The rows of a group lie close to one hidden flat surface of 14 dimensions, which passes through zero. Surfaces can cross.
(in the rows, 128 means zero)
Known rows, each followed by its group:
[136 129 178 101 139 151 141 167 164 145  75 114 123 163 106 121 119  85
 136 119 146 139 126 124 121] | V
[ 98 109 133  91  96 161 159  96 133 137 123 132 155 112 125 181 126 114
 157 184 122 122 144 139 158] | S
[123 133 122 115 110 112 145 130 112 104 129 129 118 119 147 115 104 124
 128 132 142 119 165 151 106] | G
[127 115 180 148 164  97 102 121 116 184  96 129 150 159  96 154 129 174
 107 125  97 178 112 123 152] | S
[128 152 148  78 133 163 123 170 103  59  80 109 169 110 103 163  76 124
 115 147 178 111 141  57 130] | Y
[129 107  91 124  64 120 132 126 140 133 113 160 161 117 139 121 118 171
 179 114  86 177 102 121 143] | G
[ 99 105 115 103 137 120 171 116 135 133 105  76 139 115 125 149 107 182
 137 162  95 124 160 149 155] | V
[159 127 189 183 136 123  81 146 171 147 117  60 135 183 139 150 100 115
 175  86 101 142 123 174 139] | V
[132 145 162 115  59 164 121 157 145 118  92 111 136 107  94 136 119  79
 178 150 134 128 164 142  86] | V
[144 121 117 112 121 107  76 140 121 153 125 110 115 156 153  90 118 146
  96  99 145 145 123  93 114] | S
[106  83 153 109 167 148 134 113 137 114 116 120 147  98 140 166 152 105
 161 154 136 102 117 127 153] | S
[ 81  97 117 116 153 128 190 123 111 152 122 158 153  99 129 134 100 180
 129 120  91 119 146 178 151] | G
[110 104 102  97  71 133  81 103 210  98 131 106 125 182 160 119  83  83
 110 133 110 142 133 132 102] | G
[123 127 137 111 160 127 126 141 121 161 109  93  99 161 146 101 132 141
 107 124 165 131 117 143 112] | V
[142 132 129 100 133 127 134 161 103 103 115 137 130 109  98 130 119 133
 119 120 134 140 136 101 126] | Y
[120 126 133 124 145 147 138 138  67 151 165 118 137 107  98 155 133 157
  74 137 115 151 147 136 110] | Y
[ 78 109 136 135 125 134 163 100 135 153 118 120 157 129 129 128 117 170
 111 147 104  96 152 156 155] | V
[179 115 154 156 205 109  89 145 187 129 126 117  49 148  63 115 174 101
 140 114 101 125  81 140 132] | V
[147 130 157 141 143 119 146 141 118 132 128 114  99 120  87 112 159 143
 130 138 124 141 135 152 106] | S
[116 112 126 116 127 177 118 163 119 142 150 133 138  78 117 148 127  95
 129 121 105 122 132 137 105] | G
[ 97 115 149 115 134 159  97 150 144 175  91  85 122 121 132 117 129 121
 137 145 146 111 130 150  93] | G
[ 91 115 101  85 144 141 115 113 106 124 109 166 119 121 112 130 131 135
  92 143 164  91 115 135 127] | S
[163 137 150 142 124 122  68 137 129 117 170 143 132 125  98 168  83 112
 116 115  91 134 124  96 142] | Y
[116 144 134 115 135 134 134 117 118  95 132 124 114 100 123 146 115 145
 134 173 139 123 120 158  93] | V
[118 126 144 149 126 123 145  82 112  47 150  81 158 161 159 147 106 168
 121 143 172  70 148 143 161] | V
[114 162 140 159 193 142 153 153 173 218  91  73 124 191  92 136 104 153
 101 102  92 142 113 132 166] | Y
[ 99 122  98 105 133 127 141 117 156 121 108 158 123 100 142 120 127 133
 143 149 113 124 103 127 118] | S
[122 124 127  92 132 137 142  97 149  85 132 121 136 134 124 180 116 119
 137 184 126 149 118 122 140] | V
[104  76  98 126  68 148 113  87 177 117 131 136 145 147 104  95 184 131
 106 149  94 121 108 108 136] | S
[124 155  87 161 110 154 104 134 105 104 118 168 108 116  81 126 162 100
 125 103 161 109 111 177  99] | S
[108 134 121 114  97 125 131 117 135 113 125 112 126 152 161  96  83 182
 128 149 144 118 111 151 105] | Y
[158 128 113 137 140 116 141 148 129 113 144 139  67 122  79  85 171 118
 127 105 125 134 128 162  97] | S
[159 125 160  99 141 121 139 165 109 136 133 129 137 124  96 128 103 152
 116 119 111 154 130  71 153] | Y
[140 146  99 115 113 132 152  80 130 116 105 101 111 186  89 149 173 158
 137 164 163 156  98 148 164] | V
[132 143 163 146 119  94 128  96 169 117 111 144 114 153 141  94 145 104
 139 162 149 101 129 110 125] | G
[166 169 107 173  75 143 128 133 142 157 164 153 104 176 102 120 135  57
 132  71 116 126 154 158 149] | Y
[152 142 167 115 160 114 116 135 130 150 136 115 108 159  99 125  98 159
 109 144 127  98 121  76 175] | Y
[154 129 149  95 136 130 203 161  89 112 134 139 156 124 133 134 113 122
 126  98 144 144 162  80 172] | Y
[141 118 172 128  99 134 117 149 137 134 123  77 135 152 160  89 106 131
 134 111 157  89 156 118 129] | V
[132 158 144 165 109 133 145 116 167 105 137  94 134 149 155 120 122 102
 151 138 142  90 140 130 138] | S
[132 128 145 136 121 126 131 126 155 108 138 108 135 115 160 129 128 105
 162 146 114 123 127 115 117] | S
[116 151 171 156 170 157 145 140 113 122 106  79 167  94 141 180 122 141
 167 159 147 107 113 124 136] | G
[137  90 139 126 179 138 126 140 124  97 117 129 138 119 107 156 153 117
 139 104 131 113 108 135 154] | S
[ 98 117 129 119 141 168 158 125 106 171 161 123 130 117 117 132 136 118
  82 142 117 110 151 146 126] | G
[123 138 148 109 110 127 160 125 115 138 124 137 135 135 173 124 113 113
 147 139 155 134 145 144 122] | Y
[124 146 136  97 139 101 103 123 120 131 105 150 129 167 134 142  61 137
  96 125 150 118 132 102 158] | S
[138 139 115 127 138 111 122 145 137 145 125 139  77 115 111  87 135 135
 125 131 118 134 123 153  84] | Y
[129 131 103 148 103 138 140 130 134 175 129 149 162 132 125 151 126 145
 147 100  79 171 114 126 161] | S
[135 147 124 159  84 101 148 109 126 126 106 141 104 127 121  86 158 141
 168 134 140 107 148 167 118] | G
[103 105 126 103  95 149 133  95 160 100 140 119 148 130 126 159 103 111
 129 168 103 106 156 140 140] | G
[122 127 149 124  95 151 113 101 117 156 121 156 166 146 129 154 146  82
 119 135 147 111 142  76 175] | Y
[111 112 101 130 111 129 118 118 104 103 147 173 147 129 146  84 124 163
  74  98 153 101 110 110 123] | Y
[139 135 140 116 151 115 158 136 157  89 138 104  79 148 103 113 118  85
 115 134 135  92 173 157 122] | G
[152 105 183 102  96  71 137 136 122 136  86 183 128 105 114 111  93 119
 175 119 113 113 177 126 144] | G
[142 155 143 133 112 121  53 124 115 112 151 123 115 147 131 155  68 145
 118 133 142 121 115 151 100] | Y
[119 174 177 117 105 157 153 134  86 186 120 162 144 158 140 113 140 126
  90 161 170 178 113 114  89] | G
[ 97 101 121  74 127 146 127 148 130 129  76  92 155 133 121 143 113  84
  90 115 151 119 191 106 137] | V
[137 145 130 127 104 151 122 138 103 155 128 156 120 153 101 137 125  95
 108  96 144 153 140 172 108] | V
[128 126 133  97 186 131 117 177 138 136  82 158 147 111  68 161  95 116
  99 104  94 155 113  56 154] | Y
[121 127 156 115 127 129 142 142 133 133 112 171 154 140 135 140  87 131
 127 112 110 163 118 138 121] | G
[105 113 155 134 158 120 113 145 134 166 107 182 150 104 163 110 113 136
 123 107 109 132 100 120 112] | G
[141 129 139 130 138 122 134 133 131  86 149 110 126 110 135 150 100 117
 147 133 117 123 140 132 123] | V
[ 98 137  99 178 174 116 148 104 163 112 115  78 133 115 136 155 140 133
 148 142 101 108 134 161 134] | V
[138 148 140 153 135  96 102 119 121 168 145 124 105 139 153 114 124 126
 115 125 123 145 137 141  99] | S

New rows. What belongs after each?
[ 94 131 114 142 121 155 131  99 152 141 136 116 155 170 148 143 117 137
 101 133 116 145 109 160 131] | G
[164 117 128  70 117 106 121 172 107  85 122 104 131 100 136 148  75 124
 153 112 135 142 165  92 134] | G
[153 144 159 157 159 105 148 165  94  90 152 148 122  91 136 102  93 182
 146 108 135  92 113 133 119] | V
[142 162 134 109 112 131 155 126 132 108 126 133  93 163 100 112 139 109
 107 153 161 147 127 131 108] | G
[ 94 123 178 157 149 150 142 113 167 132 148 122 141 150 163 101 121  98
  97 136 133  57 141 153 113] | V
[144 144 118 105 100 146 158 163 136  71 132 148 125  74  98 141 116  67
 156 138 124 124 161  98 108] | V
[134 118 110 172 173 109 153  98 185 142 137 113  97 153  97 124 181 138
 143 138  81 125  97 138 175] | V
[136 122 134 138  95 131 106  88 139 117 169 109 116 145 134 129 141 125
 131 153 119 110 134 144 127] | V
[129 122 120  71 172 125 158 125 109  94 122 129  91 141  90 123 139 138
  80 151 169 124 119 128 136] | V
[122  95  82 151 117 110 122 101 129 106 129 148 139 102 106 141 144 163
 155 115  85 107 121 139 170] | G
[127 151 169 119 103 144  96 109 146 168 130  95 115 143  99 148 104 125
 128 201 122 113 139 115 117] | Y
[133 132 140 126 141 116 155 124 145 169 108 115 103 142 136 122 145 123
 155 135 121 143 137 149 140] | Y
[163 163 156 166 112 111  70 145 102 107 110 113 132 171  95 145 108 124
 115  82 153 156 132 135 115] | S
[117 180 146 116 132 159 161 164 106 182  68  77 145 188 123 132  89 164
 106 114 176 156 132 149 129] | Y
[177 116 152 109 166 106 123 184 134 123 100 106 100  93  99 115 139 122
 173 113 131 115 129  76 143] | G
[148 101 111  40 137  97 121 133 135 162 115 140  95 148 135 144  97 116
 148 125 125 168 137 123 159] | S
[124 128 140 146 129  86 144  94 107 119 127 177 133 110 131 114 141 151
 137 144 128  98 135 125 146] | G
[141 150 107 165  95 149 192 147 130 142 161 109 122 127 140 109 160  97
 148  94 109 164 167 185 101] | Y
[130 166 141 174  89 138 168 130 196 172 124 118 141 161 206  76 140  64
 166 120 128 112 142 109 128] | Y
[138 146 119 141 124 119  97 149 102 140 112 114 134 134 145 132 111 136
 136  82 150 152 127 163 101] | G
[119 116 119 159 144 129  90 134 130 124 119 147 163  99 157 163 160  74
 138  95 118 151 125 123 111] | Y
[138 115 124 107 134  82 157 110 152 114 125 169  87 132 171 114 123 112
 178 126 135 125 129 173 129] | Y
[119 116  98 157 157 100  90 100 102 138 171 167 138 113 153 147 129 149
  97 102  95 133 107 133 138] | V
[118 123 118 145 132 107 105 103 122 117 125 124 128 141 137 127 129 141
 119 126 139 116 132 134 132] | G
[169 137  81 131 113 104 140 114 118 186 180 112  88 168 154 115 158 155
 130 102 104 198 109 135 157] | V
[101 137 110 132 151 124 148 123 118 130 162 156 119 110 139 111 123 128
  84 127 122 106 137 146 107] | Y
[138 126 163  79 133 140 182 152 102 193 106 145 144 132  92 138 133 126
 111 139 114 181 151  94 161] | Y
[ 96 129 120 170 137 143 129  87 145 153 145  90 122 113 130 114 185 122
 111 177 125  80 137 133 117] | Y
[142 158 136 129 119 128 117 129 116  76 110  94 131 143 141 142 122 124
 150 137 187 129 118 131 119] | V
[ 80 119  96  79 160 128 148 106 171 167 103 150 114 107 194 120 110 132
 159 179 134  96 102 124 135] | S
[108 139 107 174 140 135  65 144 147 159 151 173 140 112 117  97 127 109
  55 101  86 117 106  88  87] | Y
[110 192 113 152 126 169 187 158 158 115 113  64 125 116 135 113 121  97
 127 153 147 105 166 143  82] | Y
[103 132 104 148 153 125 130 121 135 119 144  96 132 128 190 114 121 140
 112 125 136 113 125 133 109] | G
[133 120 146 126 121 120 122 128 141 125 122 127 122 116 126 136 135 125
 144 144 114 153 125 134 107] | S
[139 127 124 144  89 130 111 111 121 125 157 130 132 130 118 148 134 108
 124 126 105 159 147 141 118] | S
[117 133 128 151 206  91  96 107 122 151 151 137  65 109 124 132 134 136
 112 150 120 101 120 189  99] | Y
[114 144 100 119  89 141 121 119 170 119  92 136 100 122 103 104 145  93
 144 159 148 102 131 143  93] | Y
[124 155 108 144 103 145 124 135 136  92 142 132 139 143 145 112 100 115
 114 100 149 103 127 131 115] | Y
[172 162 107 149  75 114 142 146  93 155 139 138  55 132 127  43 187 102
 144 102 180 125 153 172  74] | Y
[113 138 107 146 124 148 116 127 114 131 141 159 163 138 121 134 131  95
  77  94 136 104 132 100 147] | Y
[124 133 157 142 128 150 150 113 156 141 168 128  91 149 120 104 145 101
 113 152 117 106 124 172 107] | V
[145 151 124 112  62 148 142 130 113  81 109 112 133  90 105 142 136 132
 189 174 158 127 135 119 118] | G
[130 125 168 121 129 144 119 128 139 140 153 144 112 158 124 126 118  96
 106 130 128 128 124 159 113] | V
[119 158 120  85  95 141 187 126 143 149  95 159 116 189 119 122  89 107
 135 124 159 127 147 162 161] | Y
[ 98  87  92 120 111 135  97 113  87 127 117 151 147  97 117 131 175 144
 105 120 136 156 116 153  96] | Y
[125 135 116 152 140 139 101 156 142 123 131 119 152  98 184 121 127 117
 146 102 120 134  92 104  96] | G
[ 99  83 142 133 103 138 135  75 143 175 133 161 173 115 168 151 187  86
 142 158  98 138 132 109 152] | Y
[110 110 118 114 169 129  76 117 156 163 105  89  97 147 133 115 172 105
 101 143 143 133 114 127  96] | V
[137  90 145 102 113  95 111  98 134 133 119 140 107 129 137 102 144 166
 158 157 132 123 103 115 151] | Y
[116 104 124 115 152 111 124 131 143 134 130 138 128 117 153 114 114 134
 115 124 118 117 127 107 132] | G
[124 165 116 155 139 143 177 152 134 108 105 119 145 123 138 129 124  92
 139 102 149 121 151 148 113] | V
[109 141 120 141 117 155 157 122 105 112 162 151 152  92 144 130 126 118
 122 143 139  79 139 111 139] | S
[149 130 128 107 125 117 164 147 133 127 122 137 114 133 119 106 128 123
 140 118 129 131 141 110 149] | Y
[137 136 177 152 120  68 132 101 104 135 107 132 139 116 165 113 126 137
 165 145 155  85 168 116 141] | G
[105  84 171 100 181 142 139 106  88  75 146  85 145 120 139 158 134 127
  75 158 176  79 167 128 130] | S
[142 151 145 163 124 136 111 122 164 144  91  84 141 176 151 139 145  90
 181 116 160 103 122 115 172] | Y
[120 119 120 146 116 129 153 108 171 160 143 143 123 132 130 122 159 100
 137 132  74 137 135 138 142] | Y
